The rows come from 5 hidden closed curves, with some noise, and rows from the same curve form a group. Each curve winds through 8 dimensions. The rows are also pushed far along 5 directions, which tell nothing about the answers.
In the rows, 128 means zero.
Known rows, each followed by its group:
[130 148 111 154 143 130 128 166 144 162 109 134 145 121 127 125 138 129
 143] -> z_929
[125 132 168 152 114 125  74 121  91 134 136 148 119 153 109 123 150 159
 102] -> z_943
[ 89 119 105 141 193 106 146  74  84  57 126 141  56 142 146 113 115  93
 121] -> z_399
[124 122 129 127 150 118 126 124 116 132 122 140 113 125 138 109 135 123
 126] -> z_844
[137 135 104 131 135 144 142 122 135 118 112 119 147 129 144 154 124 115
 149] -> z_844
[121 146 129 134 110 189  76 153 137 147 108 139 124 127 110 130 137 125
 128] -> z_929
[116 142 109 161 169 145  81 166 105 160 127 121 112  97  86 150 157 121
 129] -> z_943
[123 124 154 136 116 115 109 116 103 119 140 130 128 137 146 106 136 159
 142] -> z_844
[118 128 143 117 120 103 131 137 127 118 133 140 130 130 142 114 128 152
 129] -> z_94
[116 126 119  95 126 129 152 111 136 106 136  95 140 129 125 136 106  90
 132] -> z_844
[102 125 153 137 126  82 103 134  95 106 162 112 115 123 109 113 140 148
 124] -> z_399
[118 154 128 147 137 200  96 131 149  99 110 174 144 149 155 145 147 138
 118] -> z_844
[161 116 131 102 103 147 136 120 146 131 117 113 159 118 119 125 117 141
 133] -> z_399
[113 136 127 118 100 118 115 133 125 130 123 121 119 137 116 136 122 120
 140] -> z_929
[144 126 136 118 128 188 131 108 159 106 132 160 146 138 158 139 140 134
  98] -> z_943
[130 137 123 140 133  34 161 178 140 157 127 129 146 123 134 137 137 149
 141] -> z_94
[118 125 136 130 143  69 122 144 101 155 148 119 122 123 113 136 143 126
 122] -> z_844
[132 135  87 152 160 113 110 166 116 167 108 100 113  99  74 149 135  90
 132] -> z_844
[161 135 101 131 109 147 161 128 171 141  98 148 146 142 152 143 121 123
 131] -> z_943
[140 116 135 131 114 106 164  92 141  90 129 152 118 151 168 107 123 144
 123] -> z_94
[130 144 122 154 105 151  98 167 141 154 121 144 138 137 143 175 145 135
 138] -> z_929
[100 131 127 136 172 144 121 127 106 130 129 105 109 110  94 108 118 102
 127] -> z_943
[144 138 112 166 133 120 153 141 165 123 113 166 128 152 167 147 143 127
 108] -> z_94
[134  91 136  64 136 142 143  61  94  82 142  77 120  97 105  86  95 116
 137] -> z_399
[152 142 137 168  89 108  92 193 149 164 127 131 164 135 110 143 149 145
 104] -> z_844
[113 156 107 183 144 120 135 128 137 115 142 148 127 149 136 144 152 124
 119] -> z_943
[145 127 139 124 101 140 103 128 129 129 133 109 153 127  98 113 128 128
 115] -> z_844
[117 138 145 148 108 103 110 122 115 124 157 126 129 144 110 127 147 143
 120] -> z_94
[107 141 147 116 109 160 127 100 137  82 142 156 144 153 158 121 129 150
 139] -> z_844
[144 121 126 140 161 171 111  98 103 120 100 128 125 129 135 123 130 129
 127] -> z_929
[113 125 122 119 137  58 158 145 129 116 150 111 126 117 138 131 124 120
 131] -> z_399
[127 130 146  92  59 123 134 122 142 127 129 132 135 147 145 116 113 149
 153] -> z_929
[152 126 127 114 137 244 114  99 147 117 115 122 161 106 120 119 127 136
 133] -> z_943
[129 127 121 144 135 109 140 114 126  98 139 126 129 130 137 111 135 134
 126] -> z_94
[ 96 144 116 154 160 134  93 176 118 139 126 113 116 107  90 134 132 102
 133] -> z_844
[138 117 151 142 123 190  99  98 116 115 135 153 134 137 159 109 136 157
 135] -> z_929
[137 119 136 106 100 105 142 126 138 123 139 110 141 125 122 110 116 130
 125] -> z_94
[134 115 158 151 142 124  87 113  74 128 128 121 120 130 120 116 136 158
 123] -> z_929
[112 132 144 134 157 114 129 122 103 128 149 115 136 126 119 145 136 133
 124] -> z_943
[141 113 159 118 115 149  96 120 118 138 128 148 125 130 132  91 138 151
 117] -> z_844
[110 106 145 162 173 117 120  87  89  77 159 151  77 139 134 102 132 129
  84] -> z_94
[ 89 133 166 134  94  37  91 163  89 139 173  97 118 137  89 133 134 137
 128] -> z_844
[124 129 104 121 132  86 165 117 134 110 129 129 121 137 136 132 115 107
 120] -> z_929
[134 123 173 149  92 137  58 136  89 128 148 124 144 136 110 128 144 176
 125] -> z_844
[145 143 118 102 122 138 120 132 138 148  96 108 153 119  95 134 137 121
 143] -> z_94
[131 137 136 134 132 116 117 126 129 127 121 136 131 133 103 109 145 133
 112] -> z_94
[138 115 125 130 151 179 121 124 121 150 105 116 116 117 120 125 111 104
 122] -> z_943
[131 123 120 132 169 126 128 137 120 130 119 134 125 122 123 123 129 114
 107] -> z_929
[131 137 136 142 127 124 112 154 135 157 143 152 139 137 141 165 160 141
 113] -> z_943
[122 138 122 164 168 117 117 113 106 112 123 148 115 145 131 125 149 125
 100] -> z_929
[151 117 125  75 124 145 125 132 128 160  97  95 145 112 107 152 111 100
 130] -> z_399
[102 137 120 161 146 105 136 133 124  94 147 138 108 135 147 145 133 136
 129] -> z_943
[144 111 144  86 128 159 119 116 124 129 110 132 137 117 140 112 121 140
 128] -> z_399
[115 109 172 142 114 100  81 116  70 112 148 110 101 121  94  80 126 169
 135] -> z_94
[121 150  91 174 174 173 148 108 166 103 105 177  99 153 152 139 149  93
 104] -> z_94
[112 162 106 158 131 154 113 172 157 142 129 133 151 128 118 160 147 109
 131] -> z_844
[135 131  94 122 156 114 151 150 150 139 125  98 141 109 103 158 128  81
 112] -> z_399
[136 134 109 153 161 190  95 128 127 140 110 126 110 128  95 148 140  80
  88] -> z_943
[105 127 144 145 143 131 104 114  95 125 165 115 115 120 103 117 140 135
 125] -> z_94
[127 125  99 109 123 127 182 119 164 128 130 101 128 119 128 121 101  85
 140] -> z_94
[157 107 159 124  99 154 100 135 124 145 116 126 143 126 126 100 114 152
 116] -> z_929
[115 141 141 153 131  97 134 107 116 104 133 179 114 167 174 136 150 168
 125] -> z_943
[132 119 128 128 140 178 104 124 116 145 112 113 118 115 108 128 117 111
 133] -> z_399
[120 115 134  94 125 115 122 138 117 139 137  83 123 103  76 112 108 100
 116] -> z_94
[108 143  86 210 212 132 121 155 115 131 116 167  93 132 158 149 151 101
 112] -> z_399
[128 143  99 120 158 119 166 141 155 139 109 161 139 136 174 162 138 116
 128] -> z_929
[127 120 143 128 115 100 136 120 119 129 146 145 131 144 158 111 134 147
 131] -> z_399
[144 117 134 103 111 135 126 119 115 136 107 119 138 121 128 118 110 146
 155] -> z_929
[145 114 150 117 117 165 116 128 132 143 137 115 148 109 103  99 119 140
 118] -> z_943
[118 132 126 132 150  76 170 114 122 115 132 168 125 152 192 140 139 154
 131] -> z_929
[123 143 161 117  49  67 114 165 139 156 152 129 158 148 107 123 135 164
 141] -> z_844
[143 144 135 149 108 161  89 202 156 207 109 124 158 114 100 144 141 128
 132] -> z_399
[138 109 179 117  59  68  84 160  97 160 155  97 141 126  78 108 118 166
 114] -> z_929
[126 131 118 129 146 114 128 141 121 150 127 125 129 121 127 127 132 112
 129] -> z_399
[133 130 136 138  95  91 141 149 151 127 144 138 142 143 149 130 133 143
 117] -> z_94
[134 119 142 107 111 130  99 129 106 150 109 123 121 131 107 110 118 121
 121] -> z_399
[133 117 133 101 130 133 118 123 113 149 120 113 130 119 113 108 118 115
 131] -> z_399
[146 119 153 126  91 115 126 127 138 118 154 127 154 137 134 128 136 151
 110] -> z_399
[100 150  98 169 174  80 147 126 105 116 129 119 110 135 118 151 137 114
 143] -> z_943
[135 136 116 163 132 131 118 167 143 142 147 126 143 119 132 172 145 130
 118] -> z_943

New rows. What belongs after each?
[127 134 124 148 154 176 117 110 125 120 114 145 129 125 135  91 134 132
 134] -> z_929
[129 149 145 145 118 116  88 175 132 175 116 127 140 125  95 140 159 143
 128] -> z_94
[147 143 123 148 148 147 117 154 149 148  99 154 146 124 130 122 153 146
 122] -> z_94
[130 119 144  93  75 134 162  69 141 100 131 136 118 153 146  94 104 143
 151] -> z_94
[102 142 108 137 165 143 117 149 132 122 114 125 115 114 110 121 125  98
 130] -> z_844
[112 122 138 141 132 152  84 129 104 126 125 125  95 130 105 109 125 107
 113] -> z_399
[129 137 166 122 107 137  99 142 123 165 140 111 161 129  92 130 139 144
 119] -> z_943
[122 134 118 148 194 197  83 147 124 158 104 118 106  97  62 122 145  80
  96] -> z_94
[138 129 110 156 134 135 122 138 119 145 125 115 134 121 131 144 130 123
 146] -> z_399
[102 149  79 137 170 147 131 173 146 148 106  99 125  98  97 156 119  70
 149] -> z_844
[154 142  82 113 120 124 182 135 184 131 104 119 168 135 143 148 116  89
 132] -> z_844
[142 135  86 141 177 149 130 137 120 145  82 103 127 114 112 161 124  85
 133] -> z_929
[147 163  98 141 117 110 163 140 180 132  96 164 161 156 171 164 158 138
 142] -> z_94
[134 127 126 117 135 150 158 106 137 120 131 126 145 128 162 149 122 136
 146] -> z_943
[149 130 145 153  89 112 100 157 132 156 130 148 142 143 123 131 144 162
 113] -> z_943
[139 141 110 142 115 124 133 150 153 148  93 163 130 155 162 148 131 119
 123] -> z_399
[139 123 117 138 141 127 166 134 159 141 119 152 128 142 165 134 119 113
 108] -> z_943
[107 161  97 182 158  79 130 174 130 153 139 114 130 128  98 167 150 102
 123] -> z_943
[113 138 134 171 165 115 106 114 113  98 136 161 104 145 119 104 162 136
  92] -> z_94
[119 120 139 117 148 105 123 144 111 130 144 107 142 110 104 117 122 122
 117] -> z_844
[106 146 127 110 125 158 126 129 142 111 129 128 150 132 126 136 124 122
 143] -> z_844
[125 126 136 139 128 131 107 120 101 119 132 110 132 124 126 124 129 138
 144] -> z_844
[120 125 121  90 151 166 129  99 113 124 106 126 113 109 118 114 119 123
 152] -> z_943
[133 121 150 113  70  96 147 112 132 111 145 158 138 149 172 107 118 184
 153] -> z_929
[115 139 148 119 117 108 112 126 114 131 145 118 145 138 119 137 143 133
 133] -> z_844
[119 109 118  79 174 160 175  57 109  91 133 101 122 112 136 122  99 102
 146] -> z_943
[116 151  97 109 150 199 123 111 153 113  94 133 128 132 122 135 130  76
 129] -> z_844
[134 106 109 127 147 159 160  75 116  96 125 115 101 124 141 109  98 105
 134] -> z_943
[107 109 161 125 166 152  65  98  58 114 139 108  96 107  88  74 133 129
 119] -> z_844
[103 132 105 122 151  84 180  97 113 106 128  95 110 138 121 140 101  91
 146] -> z_943
[112 117 114 123 183 172 122  70  87  82 123 107 103 113 121 102 117  99
 138] -> z_844
[127 144  86  90 144 138 178 134 178 135  99 157 127 129 161 155 128  96
 135] -> z_943
[ 99 119 142 129 153 118 108 108  84 109 144 133  90 116 123 105 128 147
 143] -> z_943
[122 127  86 179 168 111 158 129 127 114 129 130  96 132 150 152 121  98
 124] -> z_943
[120 138 163 156 112 133  54 175 119 154 140 170 119 135 117 136 170 164
  99] -> z_943
[141 115 138 102  91 109 125 128 124 130 120  97 140 125 109 114 104 128
 139] -> z_844
[148 146 143 164 100 171  76 179 160 146 105 170 156 143 131 126 152 156
 106] -> z_844
[122 139 106 104 125  79 178 154 159 135 113 130 140 125 154 142 114 124
 148] -> z_94
[119 114 182 134 113 120  80 127  92 119 162 134 136 125 111  78 138 176
 115] -> z_844
[136 154 144 177  91  72 118 171 142 162 127 166 146 175 153 169 159 164
 114] -> z_943
[152 123 114  78 115 183 131 112 134 139  96  80 160 104 102 135 103 104
 160] -> z_844
[114 122 126 123 186 174 139  85 120  80 129 153 116 131 173 115 128 113
 116] -> z_844
[124 132 116 127 166 139 138 136 136 118 125 133 143 121 134 129 129 109
 116] -> z_844
[ 97 147 106 184 168 112 150 139 141 112 140 171  97 141 149 124 140 124
 116] -> z_94
[ 81 134 123 177 180 113 111 107  95  63 166 139  90 149 139 136 143  98
  93] -> z_844
[119 134 138 104 124 192 119  99 140  88 116 151 144 142 148 122 125 136
 133] -> z_844
[124 135 125 153 150 156 106 123 112 122 132 123 139 117 125 120 138 136
 143] -> z_844
[103 131 119 140 158  96 133 148 109 153 155  96 116 107  93 148 127 104
 129] -> z_94
[122 125 143 136  96 127 103 143 126 140 127 131 114 143 125 121 122 124
 124] -> z_399
[127 141 119 145 138 120 147 146 154 126 128 154 150 134 154 122 140 139
 130] -> z_844
[142 139 129 160 115 165  99 139 144 110 108 159 139 150 151 137 143 141
 113] -> z_844
[117 128 147 136 143 137 116 113 107 113 144 131 140 126 144 111 136 148
 141] -> z_844
[104 145 107 171 138  60 160 148 142 130 137 138  99 149 135 154 135 109
 125] -> z_94
[133 132 113 135 144 131 143 118 128 119 126 122 143 116 140 116 133 139
 151] -> z_94
[173 143 117 103  91 218 103 151 169 166  78 113 188 117 112 159 128 126
 151] -> z_844
[127 139 131 172 144 103 105 165 123 155 144 157 129 138 145 165 166 139
 109] -> z_844
[124 107 117  91 148 119 169  84 110  93 124 106 113 108 122  96  92 123
 148] -> z_943
[121 111 157 113 103  88 117 113  88 122 152  87 134 122 116 108 113 151
 157] -> z_844
[117 135 109 141 189 160 121 131 111 135 123 107 126 103 110 162 135 101
 127] -> z_943
[129 152 122 164 127 112 150 173 157 157 129 123 168 127 140 154 133 144
 144] -> z_943
[121 153  91 158 183 135 138 130 134 130  96 148 112 146 128 164 144  88
 104] -> z_943
[101 158 142 192 114 104  74 181 126 132 152 147 131 156 127 161 166 136
 106] -> z_844
[138 139 128 146 120 136 124 155 158 145 132 136 146 134 123 145 142 120
 107] -> z_399
[122 123 166 120 112 102 121 143 119 133 150 128 154 132 154 127 132 164
 140] -> z_844
[155  99 161 104 104 195 137  42 135  72 128 164 120 152 165  70 115 158
 111] -> z_94
[137  85 143  45  88 111 195  49 123  86 169  90 134 119 149 101  81 132
 154] -> z_943
[130 126 133 135 146 160 122 122 138 103 135 144 148 135 149 131 134 124
 103] -> z_844
[108 117 130 112 169  95 135 127 102 114 146 104 127 109 104 109 116 108
 118] -> z_844
[129 129 143 145 116  93 169 120 144 118 151 168 141 148 197 121 139 180
 145] -> z_94
[126 121 141 136  92 104 146 142 139 140 148 136 126 129 155 107 118 161
 155] -> z_943
[121 151 133 125 111 212 119 104 162  88 127 172 155 154 165 125 139 144
 137] -> z_844
[128 117 122  80 129 134 139 110 119 138 115 111 117 118 124 138 111 104
 148] -> z_844
[110 130 118 146 180 150 124 113 120 121 124 130  88 124  96 114 135  87
 103] -> z_94
[122 131 123 127 152  88 134 140 116 153 137 127 127 124 126 143 142 116
 124] -> z_844
[144 120 116 110 108 104 170 111 151 105 129 126 146 141 146 113 111 118
 122] -> z_844
[134 109 145  44  96 211 134  59 140 105 130 115 128 117 107  71  99 113
 135] -> z_943
